Each new row is followed by its nearest point in the smallest flat space through zero that holds the last named rows.

q_677 (5 x 13):
0: -1.800 -0.040 -0.605 -5.345 -1.984  0.351  2.929 -1.388  1.409  4.586  2.520 -0.419 -0.375
1: -1.220  0.073  1.394 -1.817 -0.411 -0.887 -5.431  1.795  1.769  5.141  4.880 -3.860 -2.377
2:  0.490  0.109 -2.170 -1.169  2.172 -1.890  1.497 -4.148  0.866  1.066  6.189  2.701 -0.027
3:  1.681  5.830  0.893 -0.348  5.107  0.416 -3.012  0.295  5.694  2.741  2.273 -0.081 -2.957
4:  2.335  0.419 -0.489  5.243  1.869 -4.421  4.346 -1.823  6.725 -1.083  1.186  2.257  1.415
New rows:
 3.855  4.207 -1.945 -0.539 -2.991  3.865  3.207  3.025 -3.985 -0.658  0.568  1.014 -2.930 : -0.180  1.516 -0.354 -2.342  0.522  2.686  0.728 -0.262 -2.014 -0.778 -2.283  1.003 -0.244
 3.016  0.117  2.156  3.175  4.192  0.699  2.195  3.923 -1.832  3.708  1.047  1.637  1.341 :  0.816  0.971  0.205  1.417  1.321 -0.368 -0.530  0.141  1.236 -0.571 -0.120  0.302 -0.236
 0.365  2.320 -1.238  1.166  3.770 -4.098 -1.911  1.648 -1.973 -0.244  3.353  3.032  2.897 :  1.223  0.303 -0.883  1.949  2.780 -1.261 -1.958 -1.623 -0.431 -1.395  3.261  1.503 -0.292

q_570 (5 x 13):
0:  1.554 -0.067  5.957  0.434  1.295  2.080  0.019 -4.514  0.904  1.234 -0.523  2.150 -1.933
1:  2.087 -1.192  1.839  1.706  0.685  1.345 -0.375 -0.290 -3.805  3.396 -1.328 -2.376  1.747
2:  0.746  0.244 -0.949 -2.392  2.228  1.277 -1.388 -2.283 -1.405 -5.485  0.553  3.217 -2.622
3:  2.339  1.033 -0.087  3.204  2.141  1.434 -2.757 -2.162  1.182 -1.098 -2.792 -0.828  1.159
4:  1.017  3.295  0.418 -0.165  1.785  0.212  0.949 -1.332 -2.427 -0.189 -0.279  3.651 -3.565
New rows:
-0.391  3.786  0.722 -3.312  0.642 -2.671  0.623  1.405 -3.817  4.213 -3.313 -2.923 -2.963 :  0.391  2.199 -0.247  0.649 -0.049 -0.859  2.143  1.729 -3.998  3.767 -0.149  0.458 -1.096
-1.264  1.326 -1.355 -4.122 -3.808  4.194  3.164  3.839 -3.788 -3.686 -2.706 -3.739  0.722 : -0.662 -1.740 -2.837 -2.141 -0.596 -0.476  0.237  2.529 -3.594 -1.063  1.303 -1.203  0.846
-1.890  2.212  1.602  2.763  4.143 -1.507 -2.757 -0.929  3.475  1.746 -4.203  0.561 -3.591 :  1.052  3.619  0.987  3.292  1.240  0.032 -0.569 -1.990  3.425  0.694 -2.196  1.479 -1.059

q_422 (5 x 13):
0:  0.343  1.666  2.974 -4.855 -0.939 -2.436 -0.213 -3.169 -1.288  3.565  0.965 -0.764  3.103
1: -4.623 -1.920  0.493  1.569 -0.148  1.240 -0.665  0.059 -6.577 -5.103 -0.282  3.094  0.526
2: -1.039 -1.476 -1.878  0.784 -0.725 -1.124 -0.954 -1.462  3.958 -0.985  0.314  0.094 -0.249
3:  1.411  0.820  0.857 -3.267 -0.979 -3.229 -0.805 -1.197  0.198  4.458  0.960  3.940 -0.043
4: -4.896 -2.806  0.371  3.679 -0.957  2.188  5.748  3.386 -1.005  3.041 -3.833  0.157 -0.538
New rows:
 1.825 -1.222  0.867  0.576 -4.291  2.940  1.279 -0.444 -0.556  2.735  3.069  3.507 -0.446 :  0.207 -0.067  0.175 -0.363 -0.344 -0.806  0.479  0.820 -0.624  2.247 -0.233  2.704 -0.843
 0.983 -4.347 -0.187  1.213  2.413  0.282 -0.293  1.162 -2.628 -2.815 -0.033 -0.440  1.587 : -0.904 -0.364 -0.172  1.275  0.528  1.361 -0.377  0.555 -2.078 -2.983 -0.082 -0.175 -0.108
 0.084  1.982  0.106 -3.487  2.286  1.164 -1.001  2.159  2.361 -1.115  2.157 -2.527 -0.592 :  2.531  1.488 -0.028 -0.583  0.862  0.479 -0.888 -0.214  1.136 -0.702  0.751 -2.531  0.145
 0.615 -3.553  5.695  1.880  3.487  1.153  0.039 -1.436  1.312 -1.510 -0.266 -1.134 -0.134 : -0.606 -0.110  0.112  0.577  0.220  0.945  0.351 -0.116 -0.082 -1.267 -0.268 -1.993  0.613
-0.443  5.234 -1.487 -3.246  1.221 -0.792 -0.265 -0.221 -0.233  0.161  5.021 -0.519  4.037 :  1.893  1.880  1.356 -2.990  0.242 -1.039 -1.744 -2.107 -0.779 -0.034  1.527 -1.312  1.625
 2.271 -1.257 -2.578 -4.479  4.261  2.500  0.090  0.604  2.832  5.897 -0.463  0.956  0.973 :  2.804  1.243  0.182 -1.247 -0.046 -1.035  0.883  0.732  2.553  4.501 -0.072  0.038 -0.769

q_821 (5 x 13):
0:  3.671 -0.096 -5.021  8.677  2.016 -0.556  0.846  2.675  1.756  8.677  1.662 -1.594 -4.716
1: -1.392  1.139 -1.410  4.767 -0.072 -1.344  3.148 -0.278  5.057  7.709  1.514 -4.083 -0.329
2: -1.429 -2.350 -2.324  5.110  2.368 -1.897  1.960  3.384  3.601  7.144  6.589  0.923  0.968
3:  2.555 -2.256 -5.176  4.203  1.013  4.240  0.125  3.236 -0.498  8.677 -0.070 -2.601  1.402
4: -0.386  4.496 -7.326  2.300  4.000  1.317 -0.887  0.976  1.531  7.650 -3.867 -0.767  2.150
New rows:
 6.074 -5.998  1.182 -0.078 -0.867  3.154  2.562  0.361  6.074 -0.378 -3.958  1.185  0.280 :  1.825 -2.434  0.878  0.629 -2.031  2.190  0.461  0.295 -1.176  0.666 -0.040 -2.209 -0.525
 0.000  3.526 -1.568 -0.471 -0.050  0.491 -1.079 -0.112  2.985 -1.567  0.526 -2.700 -0.082 : -0.782  2.125 -0.248 -0.134  0.133 -0.726  0.287 -1.210  1.130  0.341 -1.509 -0.806 -0.141
 1.484 -1.441  1.909  3.879 -5.031 -0.411  1.196  0.817 -6.074  0.557  0.210 -1.060  2.007 :  2.161 -3.222  1.305  0.678 -2.196  2.172  0.380  0.616 -1.594  0.079  0.653 -1.794 -0.837
-0.767 -1.958  0.260 -1.253  0.114 -0.785 -0.441 -0.293  0.403  1.289  2.791  4.209 -4.651 :  0.440 -0.997  0.447  1.326  0.825 -1.893 -0.159  1.048 -0.018 -1.066  2.748  2.276 -1.791
-3.557 -3.526  0.871  2.733  1.976  2.872  2.991 -0.675  3.791  2.332 -1.169 -0.535 -1.701 : -0.735 -0.659  0.209  1.614 -0.686 -0.101  1.624  0.040  1.974  3.033  1.363 -2.015  0.462

q_386 (5 x 13):
0:  0.287  0.415 -3.074 -1.673  1.266  2.307 -0.091  0.910  2.017  1.153 -0.788 -2.622  2.132
1:  1.577 -0.810  0.972 -0.962  0.872 -0.253 -1.292 -1.337  1.890 -0.725 -3.323 -5.816 -1.078
2:  2.738 -0.529 -1.043  1.071 -0.772 -1.770  0.600  1.995  6.403  1.006 -2.190 -0.398 -4.505
3: -0.550  1.355 -0.580  0.538  0.742  2.163  2.783  0.593 -0.784 -3.578  3.159 -7.567  4.483
4: -1.053 -3.060  3.530  2.723 -3.013 -3.751 -1.209 -5.192  5.004 -2.791  0.074 -0.690 -1.460
New rows:
 3.729 -0.807  0.813  3.874 -2.851  0.318 -4.152 -1.224  3.015  1.962 -0.382  2.882 -1.065 :  0.128 -1.389  0.284  0.682 -1.287 -1.784 -1.123 -1.149  3.312  0.988 -1.135  2.932 -2.261
 0.314 -0.900 -2.578  0.792  3.645  0.978  2.381 -3.263  2.515 -2.588 -3.948  2.271  0.126 : -0.109 -0.752 -0.953 -0.495 -0.128  0.111 -0.944 -0.852  2.430  0.837 -0.978  0.117  0.171
-1.371  0.610 -0.903 -0.686  1.591  1.657 -3.133  1.607 -0.344  1.274  0.181  0.720 -2.440 :  0.469  0.260 -0.857 -1.138  0.753  0.572 -0.727  0.814 -0.666  1.642 -1.305  1.270 -0.562
 3.598  1.663  1.044  0.754  4.129  0.805  3.860 -0.802 -1.868 -0.507 -0.312 -0.757 -2.741 :  1.853  1.245  1.033  0.224  0.817 -0.291  1.256  2.435 -2.271 -0.550 -0.576 -1.784 -2.154
 2.202 -3.654  2.981  2.311  2.866 -3.862  1.066 -1.017  2.722  3.483  2.111 -1.844 -4.126 :  1.576 -0.822  1.881  1.563 -1.084 -2.528  0.161 -0.147  2.708 -0.844 -1.300 -0.699 -3.773

q_456 (5 x 13):
0: -1.672 -0.012 -1.450 -5.105 -4.620 -1.685 -5.033  3.968  4.363 -1.352 -0.797 -0.493  3.185
1:  2.254  1.788  2.592  1.974  3.631 -1.804  0.516  5.852 -0.248  0.883 -3.993 -4.297  1.390
2: -1.892  0.489  2.857 -3.187 -1.043 -3.149 -3.481  2.231  5.488 -0.664 -2.621 -0.961  0.546
3:  2.824 -2.040  2.954  1.024 -0.035 -1.449 -4.620  3.009 -5.046  0.915 -1.845  0.479  0.669
4:  1.444 -2.957  1.256  2.559 -0.658 -1.780 -1.163 -1.012  5.426  1.676 -0.328 -0.339  3.179
New rows:
-1.141 -0.379  0.186  0.922  3.630  2.668  2.702  1.371  0.741  1.921 -0.569 -0.508 -0.960 :  0.200  1.282  0.140  1.455  2.258  0.394  2.862 -0.042  0.187  0.261 -0.429 -1.340 -0.637
 3.531  2.430  0.793 -2.677  1.009  2.193  3.513 -0.246 -6.074 -5.213 -0.878  5.595 -0.076 : -0.286  1.488 -0.912 -0.927  0.685  1.927  0.868 -0.086 -6.526 -0.934  0.841  1.117 -2.871
-4.123  0.551  1.739  1.008 -0.547 -1.294  1.278 -0.797 -4.663 -0.754  3.259 -6.074 -3.815 : -0.863  1.928  0.589 -0.577  1.791  0.761  1.626 -0.302 -3.021 -0.699 -0.248  0.087 -2.901
 2.181  1.973 -2.247 -0.144 -1.427  0.501  1.695  1.501 -1.053  4.410  4.059 -1.503  0.167 :  1.013  0.265 -2.933  0.886 -0.305  1.566  1.632  0.913 -1.258  0.128  1.108 -0.752  1.552
